The first 10 rows are patterns. Each new row is the sum of 3 different patterns, raised or lowered, with some noise. Before adding, each is slid sideways (what falls off one end comes back at the other) and multiplied by a number that may be negative. Names go in the order of the patterns.
Known rows, each followed by the names of its patterns:
[ -2  -9  -2   2 -34   7   0 -26  10 -12 -19 -11   4 -13 -10   7  -5  11
  10   0 -11   1   3   8 -22  -3 -10  -2  23  -2   6] : rusir
[  9  -8 -14  13   2  22  -5 -30   7   1 -16  -5  33   1   2 -15  -8  10
  13   2   0 -17  -3  -3  -5   3  15  -8  -1 -28  -1] : kolo
[  1 -10 -18 -33   1 -21  -3   6  -1   9   4   8  13  -4  -8  -4  -1 -10
   7   3   0 -34 -13  -5   4   2   1  23  19   6   4] : fefil
[  5  -4  -2  13  -1  -2  -4   7   2   8   4  -3   1  -6 -14  -8   1   8
   5  -4   7  -5  21  -2   0   6 -34  -3  -2   0   5] : Gige
[ -3  17 -26  -6 -11  -2   0  10  34   8  12  16   4   0  -3 -31  -4  -2
 -11  34   2  34 -34 -10  -2  -2   6  -8 -34 -10 -16] : Sima
[ 14  -2 -11  10  16 -12 -12   9  33  10  19  -7 -11  10   3  -4  -6  25
   0  32 -34 -15 -10   1  11  -3   3   6 -11   6  -5] : pupor
[ -5   0   4  -1 -20 -18  18   0   2  26   2 -13  10  -1  -5  -2   7  -7
  -1 -17 -11 -29  34   1   1   6  -6  13   1   5   4] : nimok
[ -5  -2  15  -4   5  -9  -5  -3   4 -11  -3   6  -2  19 -23  -4  24 -11
 -11 -24   7 -10   3  -9  12   8 -10  14  13  -2 -12] : guz
[ -1   2 -11   2  -9 -11 -34   7   1   9   0   9  -5  -6   1  -4  -1  -4
 -16  -1   1   1  -4   0  -9   0  12   1   5  21   4] : roneb
[  4  33  18  -8  -2  -5   3  -8  15 -19 -10   2  -1   1   0   0 -14   2
  -9   2   4  -8  12 -33 -12  11 -10   1  -5   2  -2] : kisub

New rows. What belongs after each?
[  4   9   6 -26 -32 -10 -24 -22  -3 -13  -3  26   0  -2  15 -28   1 -31
  35  -8  -5   0 -22   7  18   2  24  -2 -15  18  -3] : Gige Sima nimok
[ -9  -7   8  -9  -9 -19   6  11 -29 -26   5   5  16  -4 -24  18   4 -16
  11  23 -11 -20 -17 -23   7  16  -6   4 -12   2   1] : kolo fefil Gige
[ 19  13  16  33  15  33  22  -9  18  -8  37  16  23   8  12   8 -21   5
  -5  14  -3  16  29  30  10  -8  10 -32  12 -16  51] : Gige Sima guz
[ -3 -10 -59 -10 -27  31  19   9  13   9  20  47  11   9   4  -9  18   7
  10  16 -25 -14 -15   2  -9  -3  23  21  12  38   7] : fefil Sima nimok
[ 47   8  -3  45  31  32  18  20  13  36  14  13  47   0  -1   7  40  25
  13  -1 -10  28  29  34  24  20  26  19  14   6 -10] : nimok guz roneb
[-13 -15 -29  -9 -14  -8 -38 -18   1 -23   1  11 -10 -10 -16 -14 -23 -34
 -25 -21  13 -12 -21 -25  43 -10   0   9 -41  -8 -18] : fefil nimok kisub
[  7  29  17  32   3  21 -13  -5  12   8  23  10  32  27  17  14  18  13
  10 -19  14   7 -15  16  33  10  13  11  29   2  14] : fefil nimok guz
[  6  26   5  -5  23  18  15  19  28  15  10  47  13  33  14  32 -23  -8
   4   5  21   9 -19  14  -9   7  21  22  15   8   8] : fefil Sima kisub
[ 18  38  -4  20   0   3  -5   0  15  10  12   4 -24   8   9  11  11   8
   7  10  20  -2   4 -11   0   4 -10  20  19  24   7] : guz roneb kisub
[ 52   6   2  20  18  18  18  30   1   6 -44  -5 -19  10  34  -2  16  -7
   5  30  -5   2  15   1  26  22 -23   5  -8  11   8] : kolo fefil pupor
[ 18  27   2  11  32   3  26  29 -14   4  19  -2  38 -23 -15  -2   7  15
  35  -1  29  10  15   0  22  12 -11   1   6  -9  -1] : rusir pupor roneb
[  1 -13 -44   1 -32 -17 -51 -25  -9  -9 -36   7  10 -12 -12 -53 -22 -17
 -19  -7 -14 -30   7 -24 -27   9  -2 -11   5 -11 -16] : rusir kolo roneb
[-22 -17 -12  -8 -16 -15 -36 -33 -18 -31 -27 -33 -14 -14 -21 -38 -11 -30
 -33 -21  -7 -11 -35 -40 -13 -21 -19 -35 -18 -40 -22] : kolo guz roneb
[ 29  19  15  -7 -17  -3 -13  15   8  14   6  34   8   4  15  -9   4  10
   2   8   1  -6  23   0  29   7 -10  11 -11  17  15] : rusir Sima nimok
[  5  -4  10   5  13  27  -3  10   1 -12  11   1   8  26   2  -7   0 -11
  16   1   4   3 -14  23  -1   5   5 -19  -3 -13  29] : rusir Gige Sima
[  2  10  32  26  -1  27  21  23   9  13   8  11 -12  12   0  32   9  18
  36  22  33   9   9  22  10  15  12  17  -5  11  -3] : pupor nimok roneb
[ 45  30  10  15  55   0 -10  19 -13  31  47  27  25  14  28  25  13   9
  25  10  14  -1  19  24  -9  -4  30  26  30  16  11] : rusir kolo fefil
[ 11   0 -21  -3 -13   9 -17  19   2   8 -13 -22   6 -13  -3   2  -6   4
  -4 -19   1 -23  -5  18  -1 -12  -8  -6 -34  -1 -10] : kolo pupor guz
[ 17  31  77   9  53   8 -16  18  47  12  22   6  20  -2  34  45   8  28
  32 -18  21  37  48  33  16  49  23  24  25 -23  16] : rusir Sima nimok
[ 34  14   1 -17  26  30  17  30  48  43  45  22  -4  18  14 -24  20  50
  22  27  19  12  29  43  17  19   2  27  26  21  24] : kolo fefil roneb
[-55 -17 -43 -12 -17   0  17 -37   4   4  -9 -10 -22 -33  -3 -22 -14  -6
 -25 -16 -34 -31 -17   2   6  12 -11   6  18 -18 -20] : fefil Sima guz
[ 21   7   3  10  19  11  17  -8  38  -8   5  17 -18  20   5  16  12  19
  36  62   2  12  29  10  17  39   6  -9  36  21  -5] : rusir guz kisub
[ -2 -20 -25  22 -28  -9   3 -22 -30 -10 -41 -40 -52 -65  36   0  26 -50
 -12   2 -15 -12 -15 -64 -42 -76 -17 -14 -53 -28 -20] : fefil Sima pupor
[  9  26   4   2 -11  17  -4  25   7 -13  16  10  21  -8   7  60  40  -3
 -17  35 -11   0   0  23   8   9  39  31  41 -13  15] : rusir fefil guz
[ -4  -9 -10   0 -42 -25 -14  29  -6 -28 -29 -18 -11 -36 -37 -43   5 -12
 -46  10   4  26   4   2 -26 -13 -33 -30 -17 -35 -29] : fefil pupor guz
[  1   7  14 -13  -3 -24 -21  -5  -5  28 -22 -14  14  -1 -12 -24 -20 -12
  18 -19   4   8 -18 -24  -4 -25  -7  -4 -18  -1 -13] : kolo guz roneb
[-14 -20 -29 -45   4 -20  -6 -34 -31 -13 -13   3 -15 -25 -17 -24 -15 -30
 -53  -1 -13 -32   7 -23 -49  -6 -15 -42 -21  -4 -15] : rusir nimok guz
[ 45   5  13  17  -1  40  46   8  19  28  30  16  16  -5  34 -24   1  46
  10  33  16  47  24  20  38  33   5  20  10  28  14] : fefil guz kisub
[ -9 -37 -16  21  22  16  -1  34  19  35  57   2  11  10  11  16  34  31
  37  32  29  30  15  46   5   5  54  19  52  17  43] : fefil Sima kisub
[-25 -19 -37 -32 -33 -28 -11 -12   4 -28  -7 -44 -19 -42 -22 -40 -27 -26
 -33  -2 -22 -17 -38 -28 -54 -17 -21 -43   4 -24 -24] : rusir Gige Sima
[  7  30 -37 -14  -5   0  10 -22  -7 -19   6   4  -4  17  -1  -1  15  24
   8 -19   7  31   9  -2 -17   6   9   7  17  -2  23] : pupor nimok roneb
[ 27  32  23  51  20  14  15  17  11  31  12   5  17  47  20  18  20   7
  31  31  18  29  21  14   9  17 -25  27  40  25  31] : pupor nimok roneb
[ -3 -24  24 -61 -25 -28  -3 -22 -42   0  -8 -18 -12  -6   1  -3  22   3
 -57  -9 -21 -41  -1  17 -17  14 -45 -26 -27 -35   2] : rusir pupor nimok
[ -8  10 -44 -28 -21 -14  13 -25 -12 -14   5 -12 -10 -31 -43 -18 -39  29
  -8 -22 -29 -11 -14 -43 -25 -26   1  -2   4  -3  17] : rusir fefil Gige
[-14  13  13  -9 -23  -2 -18  -3  -7  20  -3 -16 -14  -2 -25 -39 -15 -11
  -1 -45  -9  17  13 -14 -16  -2 -22  -3 -36  -3 -24] : fefil pupor guz
[23 27  9 23 16 24 33 17 23 52 34 31 15 24 29 23 14  8 14 11  4 33 25 29
 22 36 35  7 38 19  0] : kolo nimok roneb
[ -2   6  10  23  -6   3   2   9  -4  -5  24  -9  30   7 -30  23   6  21
   4  13  -1  41 -11 -10  29 -19 -11  16  20   1  21] : rusir guz roneb
[ 24  50   2   6 -31   7  27  26  29  23  13  21  33  29  17  -7  46  32
 -13  32  32  72  17  37  16   9  41  21  16   9  21] : pupor guz kisub
[  6   9   7 -10  -2  19  -5  21   0 -26  -1   3   3 -29  16  -5  22 -26
 -21   2  -2  24 -12   4  -4 -11 -16  -2   8  -2  -6] : pupor guz roneb
[28 23  5 25 14  0 35  7 15 36 43  6 19  6 31 13 30 17 -3 11  6  4 51 19
 16 46 10 24 41 11 23] : rusir nimok roneb
[ 10  20   3   6  -9  12   9   6  15  37 -15   0  32  37  23  21  -3 -18
  24  29  20   3  33  11  47 -23  15 -15   0  21   6] : fefil pupor kisub
[ 20 -45 -30 -23  36 -11 -39  -9 -29  14  38  -5   1   3 -10  -3  -9 -27
  25   9   9 -32 -17 -11 -23 -14   7 -23  29 -14 -12] : rusir Sima pupor
[ -9 -20 -20 -31 -22   4 -10 -17 -12   5 -29   9  -2  -4   4 -21 -15   0
  -2 -24 -19 -11  -6  -4   0  11  -1 -20   2 -14  -3] : kolo Gige kisub
[ 32  36  25  25  31  -7  19  10  -2  45  26  18 -10  29  12  51  19  10
  -4  13   3  21  26 -16  13   9  22  20  21  39   8] : kolo Gige Sima
[  9   3  41  28  12  32  -5   1  30   9  -8  18  12   0 -15  -1 -11  -9
   9   2   5  21  10   8  19 -17 -12 -17  20  14  18] : rusir Sima roneb
[-16  -1  -3  -1  18  -7 -32   6  12 -14 -26 -13 -18  -1  28   0 -34  -7
  -1 -17   1 -15  46  36  12   0  -1 -16   8 -26   0] : fefil pupor kisub
[-15 -12  14  34  30  20  12   3  27   0  12  10  21   8  21  -5  13  -3
   6  -1  19  30   6  -1  28  11   2  10   0  26  20] : kolo Gige pupor
[33 19 21 16 23 27 23 30 18  2 15 27 15 35  5  5 13  0 22 24 11 12 29 24
 34 32 -2 18 26 10 10] : kolo pupor roneb
[ 11 -16 -12  10  13   3   7 -17   3   2   4   3   0 -17   0   6  -6  12
 -43  28  -3 -28  14  11  20 -12   5  -5   8 -14  -7] : Gige guz roneb
[-33  -2   0   6  11 -12 -24  -6   0  23  16   0   8  -8   0   6   5  30
 -28 -13   3  -1 -13   0 -26   9  34  -3   4  33   4] : kolo Gige roneb
[  0   4   0   8  41  -6  27 -19 -16 -24 -11   3   9   7   0 -20   4 -13
  27  -5  -6  15   8 -15 -25   3  57   4  13  -3   0] : kolo pupor kisub
[20  3 13 29 12  4  5 28 17 29 58 27 19 29  9 16 23 19  3 10 -1 11 -6 41
 10 10 36 13 38 30 12] : rusir Gige nimok
[-10  21  -6 -16   0  -6 -12   6 -13 -19 -23  -3  -7 -10 -35  43   4   5
  -3 -50   1 -14 -18  -9  -9 -24  23 -24 -11  15   0] : rusir kolo kisub
[  0   7   5 -21 -19  -7  -7  12  -2   4  -6  -7  -5 -11 -29 -12  11 -16
  -5  -1 -11   1  -9  -4 -17  10 -27  -1  11 -18  -3] : rusir Gige guz
[  3 -42  22  14  22 -25  24  13  20 -24 -14  29 -15 -49  -7  21  14  17
 -28  -2  12  27 -13   7 -42  41  18   5   7 -10  20] : kolo pupor guz
[ 19  -6   3  35   8  21  -3  40  27  35  -3  14  48  64  18   5  50  21
  19 -48 -20  -9  44  24  11  43  32 -20  33   5  38] : kolo fefil pupor
[  4  10   5 -20  34  12  -9 -20 -10  22   9  20   4  39  11  10  32   2
  -6  13 -11  13  -8 -15  20  -4  14 -14  26  20  22] : fefil guz roneb
[-42 -23  27 -24 -20 -17 -23 -29 -36 -49 -10 -12   8 -49  -6  -2 -28  12
 -30 -22  -6 -28 -19 -25 -43 -14  -2 -10 -65  -6 -27] : fefil nimok roneb
[ -5  -5 -27  12  23 -17 -25 -31 -22  10  -3 -13  32  26  -3  39 -42 -23
 -21 -33  -3 -23  -3  -3 -15  -3 -16   9  10 -23 -11] : rusir fefil pupor
[ -5  -3  -3  -5   7   0  -1  13   5  13   0 -40  -7 -34 -10 -31   6  22
  26   2   9   3 -16 -17 -36   3 -22 -15   4  -3   8] : fefil Gige roneb
[  5   6  30  17 -10  22  18  -8  25  44  17  13  -9   2  34  21   1  22
  31  21  24   7   8  43  15  24 -30  34  20  31 -22] : kolo pupor nimok
[ -5 -42 -11 -27  -6 -15 -20   9  21 -33 -26  -2   2 -10  13 -28 -32  -3
 -11 -22 -18  -6 -31   5 -39 -26 -22 -26   8 -38 -18] : rusir pupor kisub
[ -6 -30   7 -44 -24  11 -18  -8  -4   0 -11   4  -6  10 -26   6   1   3
 -11  -5 -17   4   7   0  -2 -19   5 -14   4 -16  -6] : Sima guz kisub
[ 18  -9  50 -42 -41 -27 -21 -15 -11   4 -28 -25 -32 -15  -1 -26 -44   3
   5  -7 -23 -20  30  -5 -19 -31  10 -12  -5 -53 -25] : kolo Gige pupor
[ -4 -15  19   1  -6 -21 -34  -5  18 -24 -14  -2  -5 -17 -27 -14  26 -17
 -25 -31  -3 -11  26  -9   4   5 -27  -7   4 -17 -19] : kolo guz roneb
[ -3  -5  11 -15 -11  -1  19  15  -6 -21  19   3  -1   6  -4   6  -5  -9
   7   0  23  33 -11  -3  17  -7   6  17  13 -26   0] : rusir kolo kisub
[  3  -9   7  -5  14 -41 -14 -10 -32  12 -27 -26   1  -6  14   0  -5 -12
  17  -8 -31 -10 -29 -67  -5  10 -10  -7  -7  -9 -24] : nimok guz roneb
[  6  -7  -2  -2  -4  16  -4   3   4   0  -3   4  -3  -4   9  -6  -6 -19
  -7   0  -7  -9 -13   7   2   6   1  33 -18 -10  -2] : Gige guz roneb
[ 25  34  13  -4  23  14  54  14  14  43   6   5  49  79  42  42  -6  22
  41  39  20  16  29  -4  45 -22  -2  18  16  33  22] : kolo Sima pupor
[ -6  -5   0  -8  -7 -13 -33 -20 -22  -9 -32 -43 -11  -1 -25 -17 -15 -27
 -14 -24  13 -18  17 -27  -5 -37 -82 -47 -28 -19 -20] : fefil Gige pupor
